The same things were measured in two ways. Each way mixes the same 12 hidden numbers, adds some noise and spreads widely along 7 directions of its own, which tell nothing about the thing.
Some things both ways: the first way, then the second way.
[ 27 -19  -4  -5 -24 -38   0   0  15  28  15 -10 -26   0 -55   2 -13  25
  -5  10  77]
[ 21 -34  -3   8 -21 -16   3   5   1 -19  10   5 -12 -12  16 -21  29   6
 -20 -23 -16  31  20 -22  -4  10 -20  14   7 -15  -3]

[ 12 -32 -36   3 -26  15  14  -3  -5 -24  32  -4   3 -18 -33  45  29   0
  22  -7  -3]
[ 14   9  38  48  38  49  10  16  -3 -10   5 -41   2   7   3  25  78  -8
  29 -28   4  27   2  12   7 -17 -13   5 -14  30 -12]

[ 24  13  10   3  21  19 -22   0  28  14  20  -5  62 -17  34  54   5  -8
  15  20   4]
[-14 -12   2  35  -3   0  44   3  23   4  16  -8 -44   3 -13 -14 -12  18
 -37 -48  -8  18 -10  -6   0  18 -34   6   2   3   9]

[-25  12  -9 -19   0 -24   1  16  -1 -19  34  13   2  -7   1 -11 -47   1
 -21 -25  26]
[ -9   9   9   0  19  -8  -8   7 -21 -22  17  12  15 -12   4 -15   8  -8
  10  11  11 -29  -6  11  20 -13 -19  22  -6  -2   1]

[ -5   8 -52 -11 -17   4   3  -9   0 -63   1 -13  -4 -37  -5  -3  74   1
 -11  -5   6]
[-14  27  -3   7  20   5  23  -3  -9  -7   3   2   7  13  24  -1   5 -23
  -5  23   9 -34   0   8   4 -10  22  -5   7  16   3]

[  7  13 -13   7  -2  -4 -14  40  -8  19  37  13  10  -1 -10  -2 -19 -12
   6  -6  18]
[ -9  -6   4   3  43 -20 -30   5 -30   8  -9  21  19 -24   8  12 -11   0
  10  52 -15   5 -31  -3  15 -10   4 -35  29 -19 -37]

[ 28  13  31 -29  -2   8  14   0 -19 -30 -21   8   6   8  19 -17  44  -8
  -1   0   9]
[-21 -10  28 -22  20  11 -16   7  10 -34  -5 -18 -16  -1   6  -5 -26  36
  -9  42   0 -21  11 -11 -11  -2  40   9   8  21 -15]

[  9  -2   2 -40   4 -59  21  39  -1  73  14   8 -33  36 -29 -27 -64 -14
  10 -16  11]
[  9  19  21  20 -25 -39   4  20 -15 -23  16  -9  41   3  14 -25  18   8
  15 -32 -21 -28   5   0   7 -12 -27  44 -14  16  37]

[ -7   6   1 -28 -14   3  -3  22   8  19  35  -8  45  20 -35  34  -9 -24
 -13  34  56]
[ 12   3  19  22 -29 -20  21   9   7 -25   7  -8  -1  35 -23 -27   9  22
 -16 -35  -3 -21   5 -22  -3   9 -47  17   2   0  42]

[-22   9   7 -27   5  10  -5  11  -8 -30  42   9  58  10 -10 -21 -11  -2
 -40  10  82]
[-14 -34 -13   6  -4  -2   5  -6  14   1  12   7 -33  10 -23  -7   8  31
 -16   6 -28   5  18 -18  31  22 -14   7  -8 -39 -13]

[ -2  19  -7  12 -22  20  11  13 -17 -33  13 -31 -18  -1 -21 -15  24  19
 -22   5   9]
[  1 -11   6 -20  -2  -5 -29  -5   3 -57 -22   6  24  22   7  -4  24 -27
 -17  27   9 -36 -11  -6 -12 -22  40 -12  50  54 -11]

[  2  33  13 -15   9  36  -9  13  10 -39   3   1  34 -10  22  57   9   9
  20  16  13]
[-18 -28  46  22  52  15 -21  -3   1 -50  13 -21  10   4  -9  -2   6   2
   5  18   7  16 -42  -2  25 -15  12  -4  -3  14  13]

[ -5  20 -20  31  -7  -1  14   6  25 -14  -4 -13 -21 -51 -23   9  19  74
 -18  -7 -10]
[-20 -33 -10  15 -12 -32  16   5  17 -47  13 -18 -16  -8   5 -32   7  17
   2  10 -19  16  -8 -15  -7   1  32   1  13   3  40]

[ 22 -32 -15   3 -18  18  21  11  20 -24  16  39  42   7 -32  -9   2 -33
  16 -22  19]
[  0 -11 -31   9  -7  13 -42  52  -3  17  -1 -18   6  -5 -29 -21 -55   3
   4 -16 -72  -3   0  29 -15  11 -40 -33  11 -34 -47]

[ 31 -25 -20   6  -4   4   0   2   9   8   0   4  -6 -19  -6  -5  64   8
   6  18   7]
[-42  14   9  11  21 -16  28 -31  22  17  -2   6 -12   1 -29  17 -22   7
 -43   3  19 -19  -9  -2  33   9  -6 -27   9  39  -7]

[ 51 -35  16 -14  20  -4  -9 -17  11 -10 -21  33  16 -21  24  17  12   9
  28 -12   3]
[-20 -23  13   6  17   3 -23  12  -9 -14  17   7 -17   1 -25 -10 -22  27
   3   2 -18   7 -16   3   5  19   0  16   7  -9  -2]

[ -2  18 -16  21   8  18  16  35  19 -25  -9 -24  53 -20  11  -4  -5  -3
 -28 -27 -25]
[  2 -25  -7  -3  -1 -14   2  35  -3  14  24  20 -33 -10  -9 -29  20  27
   7  -2 -51  60  12  10 -38  17  -8  -7   8 -57  -2]

[  4   7  -9 -29  22 -40   1 -45   4 -18 -27 -15   9 -36  53  21  -2  40
  13 -17   5]
[  0 -21  24   0  -4  -1   9  24   4 -37  10 -20 -20   7   8 -19  10  10
  -2 -24   2  10 -11  -1 -48   9  16  17  16  35   7]

[ 32 -25  14 -37  -9 -30  46  18   8  34 -23 -13  -9  22 -44  -5   1  -5
  20 -14 -11]
[  7  -5  20   9   4   9  10  13 -12 -31   6  -7  12  26  14  -3  52  17
   8  -7  -8   0  13  26   4 -26  19  18 -10  11  15]

[ 10  21  26   0  20  51 -26  15   8 -11  21 -25  48  16 -12  58   4  -7
 -34  38  14]
[  1 -20   0   3  10   5   5  -6   3 -19   4  17 -17  12  -9  -7  38   9
 -17  13   4  34  17   3  13 -10  -1 -22  14 -16   0]

[ 10  31   9   0 -11 -11  11  44  22  20 -17  10   5  14 -18 -29  14 -20
  -4   6   7]
[  6  10   2  13 -12 -26  24   0   0 -24   3 -11  31   4  26 -16   8 -39
 -30 -22  -5 -71 -28  -9 -12  -8  -5  23   6  40  19]

[ 24  14  19  -8   0  -7 -22  43 -17  28  14  18 -21  26 -50 -36   2  -7
 -19  16  36]
[ -4 -12  20  -3  30 -17  -6 -23 -13 -12   7  23  14   8  14   9  36 -33
  -3  26  14 -12 -27 -25   8  11  20   5  15  14  -6]

[ 32 -25 -25  -3  28  -8  21  14  60  13 -44  19  31  -8  41 -11 -33  -7
  47 -25 -16]
[-25 -17 -16  -4  15 -22 -10  17   3   4  18  20   5 -29  -3 -22  -9 -12
 -15   5 -49  16 -23  36  -3 -11   4 -12   7 -15 -15]

[ 30 -34 -29  32 -29 -10  17  21  30   9  13  16 -31 -21 -47 -27   9  -1
   6 -18  -8]
[ -7   7 -17  14  -1 -16   9   6  -8  -6  16  10  -6 -14   8 -23   2   6
   9  14  -7   2  22 -12  27  -1 -29   5  -2 -36   6]

[  4 -16 -15 -50  34 -24  24 -30  20  -3 -36  12  60  25  35  -8 -51 -13
  34 -29  16]
[-13 -14  14  23 -18 -33 -12  20   8 -18  17 -35  35 -10 -20 -13  22  28
  21 -37 -44   5  10  25  21  -7  -8  19 -30  26  23]

[  6  34  19 -11 -11   0 -13 -14 -15 -32  32 -28  34  -4   0  23  -6  -6
 -19  -3  33]
[ 17 -22   8  22 -10  10   0  11 -12 -14  17  -3 -16  -1   5 -17   8  20
  -7 -35  -7  32  23  -8   8  17 -34  24  -7 -18   0]

[ 42  14  19  24   4  39 -18  -8   8  -9 -13  13   1  15 -48  -4  41   7
 -26  23  -6]
[ -4 -20  -4  28 -12 -23  -5   0   9 -24  10 -31  15  -2  -8 -14  15   2
  17  -9 -12  24  15 -19  20  13  -7 -13  -4  10  20]

[ 17 -17  -3 -17  -7 -35  12   7  -2  -3  -4  17  -3 -29  25  11  -6  15
  17 -19  22]
[  6 -13  31  -2  28  31  20  11  -4 -16  17   4 -43 -20  23  -3  43  12
 -10  -1   8   5   2 -13 -33   8  15  48   2   3  -9]

[ 23  -3 -23 -15  -1   7  -3 -11  31 -14  24  10  30  10 -34  -7   0 -15
  14   1  46]
[-37  -5 -14  20  19  -6  23 -16  17  -2  23 -11  -5 -21  19  -7   6   0
  -4  10 -11  22  24  15  64 -16   2  -4 -36  -9  -9]

[-12  22 -17 -12  16   1   8  -3   0 -16  -9   5  13 -14   5  -2  25  17
 -14  -4 -24]
[-24  10  -1  22  35 -15   8   0 -18  -1   3  -7  18 -15  -6  12  12   2
  16  27   5  -2 -17  23  22 -16  18 -36   5  11   9]

[-12  40   4 -14  27  12 -24  32 -12  -5  63   7  45   6   6  26 -48 -35
 -15 -24 -18]
[ 14  13 -40  19  -4  12   2  30 -35   6   3  20   4  11  36 -18   1 -15
  14   5 -43 -11  11  23   0 -10  -4   8  14 -44 -17]

Other things, the second way, with their names:
j769: [ 22  -5  41 -27  36  -7 -25  21 -27 -15   7  19  12 -16  12  -1  50 -25
  16  24  19   2 -22 -12 -46  -4 -10  -2  22   2 -32]
j224: [-11  -4  -9  16  -4  12  42  -4  17 -16   4 -23 -22  21  -8  -5  14 -15
 -30 -25  17  -6   3   6 -23  16  22 -19  13  43  19]
j370: [ -5 -29  -2   6  19  22 -11 -14  -2 -36   7  11  -8  -1  17  -6  22 -14
 -22  17  -3   1  -2  -6  17  -4  34  17  13   5  -4]
j878: [ 18  -4  19  16   3 -10 -17   7 -11 -20   9   4  21 -20  14 -10  45  -6
   8 -14  -2  24  13  -9  19 -17 -36  15   1   1  -8]
j688: [-21   1 -33   9  -2  -5  15  -5  -2   4  -7  12 -17 -25   1   2  -7  11
 -28   3  -4  -6  13  18   9  -2  21 -10  27  22 -10]
j713: [-24   1  18  -4  -1 -48 -17   5 -15 -32   1  -2  27  33 -64  -9 -14  33
  24  15  25 -34 -20  10  18  -1 -22 -32  14  17  32]
j196: [-35  -4  -9  22  18 -12  37  -1  17  -7  19  -7  -8  -6  -4 -14   6   2
 -17  -4 -15   7 -11  29  26 -21  -1 -14 -17  -3  13]
j909: [-34 -25  38 -26  23 -36 -49  21  -2 -45  -2  13  12 -14 -34 -16 -21  51
   4  42 -16  14 -29  23  -4 -29  18 -17  26  13   0]
j927: [ 26 -16  13   3  12 -14  -2  -7 -20 -15   3   9  14   1   9  -2  47  -6
  -5  18  18  14  10 -20  10  -5 -21 -22   3 -23  -1]
j925: [ 12  -1 -18   3  21  -3   2  23 -21  -2  -6  -8  11 -13  17  -3  20 -15
   7  33 -10   3   1  14 -22 -16  11 -50  16 -19 -18]
j682: [ -3  -4 -12  12 -23 -23   6  15 -12 -44   4 -12   5  30  -2 -21  24   4
  34   3  -3 -29  -2  -9 -15   7  24  14  22  17  37]
j414: [ -7  -1  -2   0   0  -2  13   1  -2 -23  14   1 -10  14  -4 -15  18   0
   2   2  19   5  20   4   3   5   1  -5   5   6  13]
j422: [ -4  -4  15 -12  -6 -22  18  12  -4  13  24   8 -19   3 -20  -7  39  29
   6 -10  -6  14  26   6 -28  28   5  12 -11  -3  16]
j8: [  3 -26 -40  28 -11  -6  -1  -1  -4  -2  -6  -3  -2  18  -8  -5   0   6
  -7   7 -30   7  14  -8  36   7 -13 -33  14 -35  -9]
j825: [-19   4   9  -8  -4 -18   6  -1  16  -2  16  12 -16  21 -42 -18  -2  16
 -11  -4  10  22  28   0  13  13 -37 -25   1  -7   4]
j725: [  2   6  11  24 -36 -17  27  -7  21   1  15  -3 -21  33 -26 -18  19  37
 -12 -36  -5   6  51 -36  27  28 -51  24 -15 -11  29]
j321: [ -6 -17 -29  24  -7 -14 -18  21 -15 -20   1 -26  33  23  -8 -13 -17 -14
  24  -6 -38 -18 -19  22  11   2   9 -24   7   2   3]
j444: [-10 -17   7  10 -22 -13 -21   5  13 -11  20 -11   4  11 -30 -17  12  29
  12 -12 -45   8  33 -14  22  28  -3  27 -17  -6  20]
j866: [-18  -3  12  12  36  -6   9  20 -22 -15   8 -13 -13 -21  -3   1  13  47
  36  45  -1   4  -4   7   6 -12  14  -8  -6 -25  10]
j581: [-11  -1  14   4  28   0  33   8  -1  18  31  28 -42 -26  -6  -5  51   0
  -4 -16  12  52   2  15 -19  10 -19   5   2 -10  -7]
j17: [  9   6  16  11   2  -4   0   8  -4  14  12   1  -2 -13  -6   1  40  11
   3 -17  -5  43  38  -1   0  10 -22  -8  -3   1  -6]
j418: [ 15 -42   2  22  -8 -22   7  10   3   8  20   2 -17  28 -16 -23   0  20
  -9 -13 -35  67   7 -24   3  31 -42 -35  -4 -68   7]
j684: [ 33 -13   9  18 -20  10 -11  29  -5 -19   2 -20  -5  26 -20 -12  47  16
  22 -25  -8  39  38 -10 -19  12 -34 -16  14 -11   3]
j352: [-16 -11 -24   7  -2   5  32   1  15 -27   1  -4 -21  27  11 -10  23 -23
 -15  -6  -3 -15  -8  14  -3 -12  19  -7  18  22  -9]
j655: [  8 -36  -9   3   3  42   1  36  30 -28  11 -31 -44  18  11 -26  14 -12
   4 -11 -39  22  10 -13 -29   4 -18   2   2 -29 -45]
j679: [ -2  10   7   5  10  -5   3  11 -13  34  25  26   7   3 -28  -7   8 -13
 -17 -37  -6  26   8  37  -3  17 -45 -18  -8  -8  -7]
j338: [-17  10  -4  -8  16  -8  10  -3 -20 -14  -4   9  -1   3   8  -7 -26  31
 -16  52   6 -36  13   7  12 -11  28 -14   6 -17  15]
j625: [  5 -14 -37  26 -21 -12  11  -3   6 -12 -15 -14  -3  15   4  -9  -8   3
 -16   6 -13  -2  20 -23  23   3 -10 -37  26 -12  -4]
j506: [  3   6  -4   6 -13   2  18  -5  -9 -12  11  26  -1   6   4 -14  26  -2
 -34 -28   5 -21  17  19  16  -7 -13  34   1  11  12]
j749: [-28   3  -8  -2  11 -17  13 -35  -8   1  -6  34   6  23 -25  21  24  -8
 -26   8  32 -13   0  25  35  -1  22 -28  24  43  -1]
j309: [ 19   8  16  23  17  12 -12  27 -16 -16   4 -27  21  15  16  -9   2 -22
  24   4  -9   8  -4  -9 -19   3 -12 -21   9  -3  -4]
j745: [  6  -6  32   9   5 -11 -15  19  12  -1   3 -11 -10 -17  -5 -14 -15  20
  -7  -3 -21  22   3 -40 -19  18 -36  -1  13  -6 -16]
j289: [  0   0 -18  27 -31 -24  25   4  11  13  15  10  -4 -27  -5 -22  20  20
 -33 -44 -29  26  39  14  18  -2 -33  11  -6  -5  22]
j488: [  8 -12  -2  28   7   3  20   6 -15   7  15  -2 -12 -12   3   6  43  -9
  -1 -29 -11   3 -14   1 -21  25   8  19   7  14   9]
j427: [  6 -22  -8   5  23  13 -41  19 -17   1  -9  14  19  27 -17   1  15   3
   6  36 -57  16  -6  19   9 -11  11 -40  18 -45 -23]
j768: [ -9  -2  26 -20  24  -9  19  -1  18  27  36  14 -43 -48  -9 -19   9  19
 -30  13  20  85  55 -16 -24  31 -25 -33 -16 -31  -5]
j351: [-19  -5   4  17  22  -4   6 -11   2  10  -8  -9  -3  -2 -21  22  -8  -9
 -18  -7   9  -6 -25   1  -5  24  18 -31  25  51 -13]
j475: [  8 -24  -6   0   8  -6  27   3   4 -24  22   3  -9 -19  58 -17  86 -23
   5  17 -24  28  18  -4 -14 -16  47  25 -10 -15   5]
j147: [-29 -27 -13 -16  -6 -25   9 -11  22 -25   1 -12 -22  -3  -8 -20 -45  24
 -36  30   3 -14  13 -19   1  19  28 -25  10   6   5]
j365: [ -8 -18 -12 -14 -20  -2  -7   5  11 -26   7   4 -15  23  -3 -30 -15   7
 -20   2 -10  12  36   0  -1  10   2  -8  10  -7  -5]
j568: [ 20 -24  -5  27   8  36  21  -6  -7  14  22  18 -47  25 -16  -6  40  10
 -14 -10  -6  56  35 -23   5  43 -18  -6   0 -60  12]
j637: [  0 -20 -24  -5 -24 -33   2  12  -3   6   7  12  -2  -6 -10 -11  25  16
  -2 -11 -27  19  26  12   1   8 -11 -13   6 -12 -12]
j622: [ 12  -3 -29   4 -25  -8   0  -4 -37 -27 -13  28  17 -13  19   4  47   7
 -20  -9  -3 -58  12  21   9 -16  39  47  30  35  14]
j631: [ 11   1 -40 -15 -30 -34 -26  24 -35 -22 -13  33  12 -15  29 -31 -35   6
  -7  29 -25 -30  10  -3 -23  -3  15   4  54 -16  -5]
j148: [ -8   2  38 -30  14 -29 -61  22 -21   5  -4  14  22 -10 -48   5 -13  33
  16  20   3  24   7  13 -24  14  -8 -39  28  24 -23]
j142: [-10  -7  39 -21  12  -8 -43  24 -11  -5  14   6  12 -13 -35  -9 -16  33
   0   1 -22 -19  -3  12 -10  12 -16  23  -8   3 -11]
j254: [-11   6   7   3  10  -6  -2  12   6   3   6 -17  25 -31  -9  -1  16  -9
 -23 -18 -18  -3   5  39  -8 -16   6 -17  -7  39  -6]
j964: [  4  -2 -18  11 -15 -12   1  13 -22 -30   2  -1  28  10  22 -10  55  19
  24   8 -28 -19  32  32  31 -38  18  22 -12  -8  15]
j221: [-13 -19 -12   6  30 -10  39 -17 -17  47  32  52 -54 -35 -10   5  32  16
 -22  -2  28  96  24  15  15  30 -22 -35   0 -47 -16]
j582: [-25  20  -3   6  26  -4  41   3 -15  14  12   7 -28   0  23   3   8  20
  14  32   3  -8  11   5   1   5  28   8  -5 -13   3]

Some of these things the first way, each followed by its name:
[ 13  26  32 -35  11  18 -24 -11 -14 -17  30 -11  14  35 -42   9   6  -5
 -46  30  55]	j365
[  7  20  21 -49 -15 -17  31  -2  -7  47   0  23  16  44 -56 -30  11  -5
   7  20  10]	j224
[ 31  25  41   0   0  16  -2 -13 -34 -27 -11 -12  31  -2   6  -2  30   4
 -44  -4  -6]	j622
[ 11 -13   5  14  36 -20  -1  29  38  34 -43  31 -20 -11   3  34  -8  18
   8 -11 -53]	j925
[ 27  -1  -6  -1 -27 -14  22  31  23  30 -18   4   1  30 -47 -16  -6 -32
   5   5  20]	j768
[ 11  -4  28  -4  42  -4  -5  25  14  31 -10  46  23 -11  17  40 -19  11
  -2 -15 -44]	j866
[ 37  25  39  -2  34   7 -51  -4   2  43  24  -3  54  15 -27  31 -17  -9
 -44  24  20]	j221
[ 28  -2  31 -39  20  -7  29  11   0  26 -18 -15 -29  17   6 -14  -3  37
 -25  22  17]	j909
[  2  15 -20 -16   0  13  38  15  51   1  -9  -3  64   6   2 -15  -2 -21
  24  -4 -10]	j196
[ -7 -15 -22  23 -27   5  15  27   7 -18  32 -28 -21 -12 -65 -15  19  13
 -47  -3   9]	j825
[ 20 -29   4 -42  24 -27  15 -12   9   7 -17  -4 -21  12 -26  -4  -5  22
 -21  -6  16]	j964
[ 34  -1   0  28 -15  17  -9  22   9  10  29 -14  -1  15 -27  11 -26 -21
  -3   3  11]	j878
[-13 -22  -5 -31  53 -54   2  -8  -1   0 -50   8   7 -19  44  -4 -22  27
 -22 -34 -13]	j422
[  9  -7 -44  16 -29  10   9 -45  17 -62 -17 -30 -24 -47  -7 -24  99  36
 -18  19  14]	j625
[-25  35 -37  12 -40   6  15  29 -14 -40  31 -16  -8 -17 -36   2  21  -9
  -1 -21 -15]	j309
[-22  28 -13 -10 -41 -19  31   4   7 -22   7   4  51   1 -36 -29   8  -1
   9 -11  54]	j147
[ 32   6  -2  -3  -8   0  17 -20  -1   4  -3   4  31  -5  11 -20  20  -4
  13  -7 -17]	j688
[  9  23  29 -16   1 -15  11  41  16  32 -12 -22 -24  18 -45 -30  18  15
 -36  27  16]	j418
[ 20 -41   3 -16  26 -13 -10  16  12 -11 -17  38  69   1  38  54 -54 -36
  37 -36  31]	j142
[-34   3   6 -39   1 -45  19  24 -26   1  11  -3 -58 -16  -9 -13  -8  48
 -25  -5   3]	j568
[-15  11  18  -9  11 -10  10  33 -21  15  22 -22 -25  16   3 -39 -13   3
 -43   0 -19]	j725
[ 30 -10 -15  12 -29  -5  15  43  10  40  17  16  21  18   0 -15 -33 -47
  52 -11   9]	j745
[ 52  -5  20 -15  -5 -33 -16  10  -8  66  29  29 -18  28 -54  -4 -31 -15
   4   5  34]	j631
[-13  29  20  13   5   9 -13  35 -18 -26  36  -6 -32 -26  -5  40 -15  49
 -19  -8   4]	j370
[-32  -7 -34  20 -45 -56  48  49  25  11 -10 -23 -16 -16 -26 -26 -39   5
  25 -43  -5]	j927
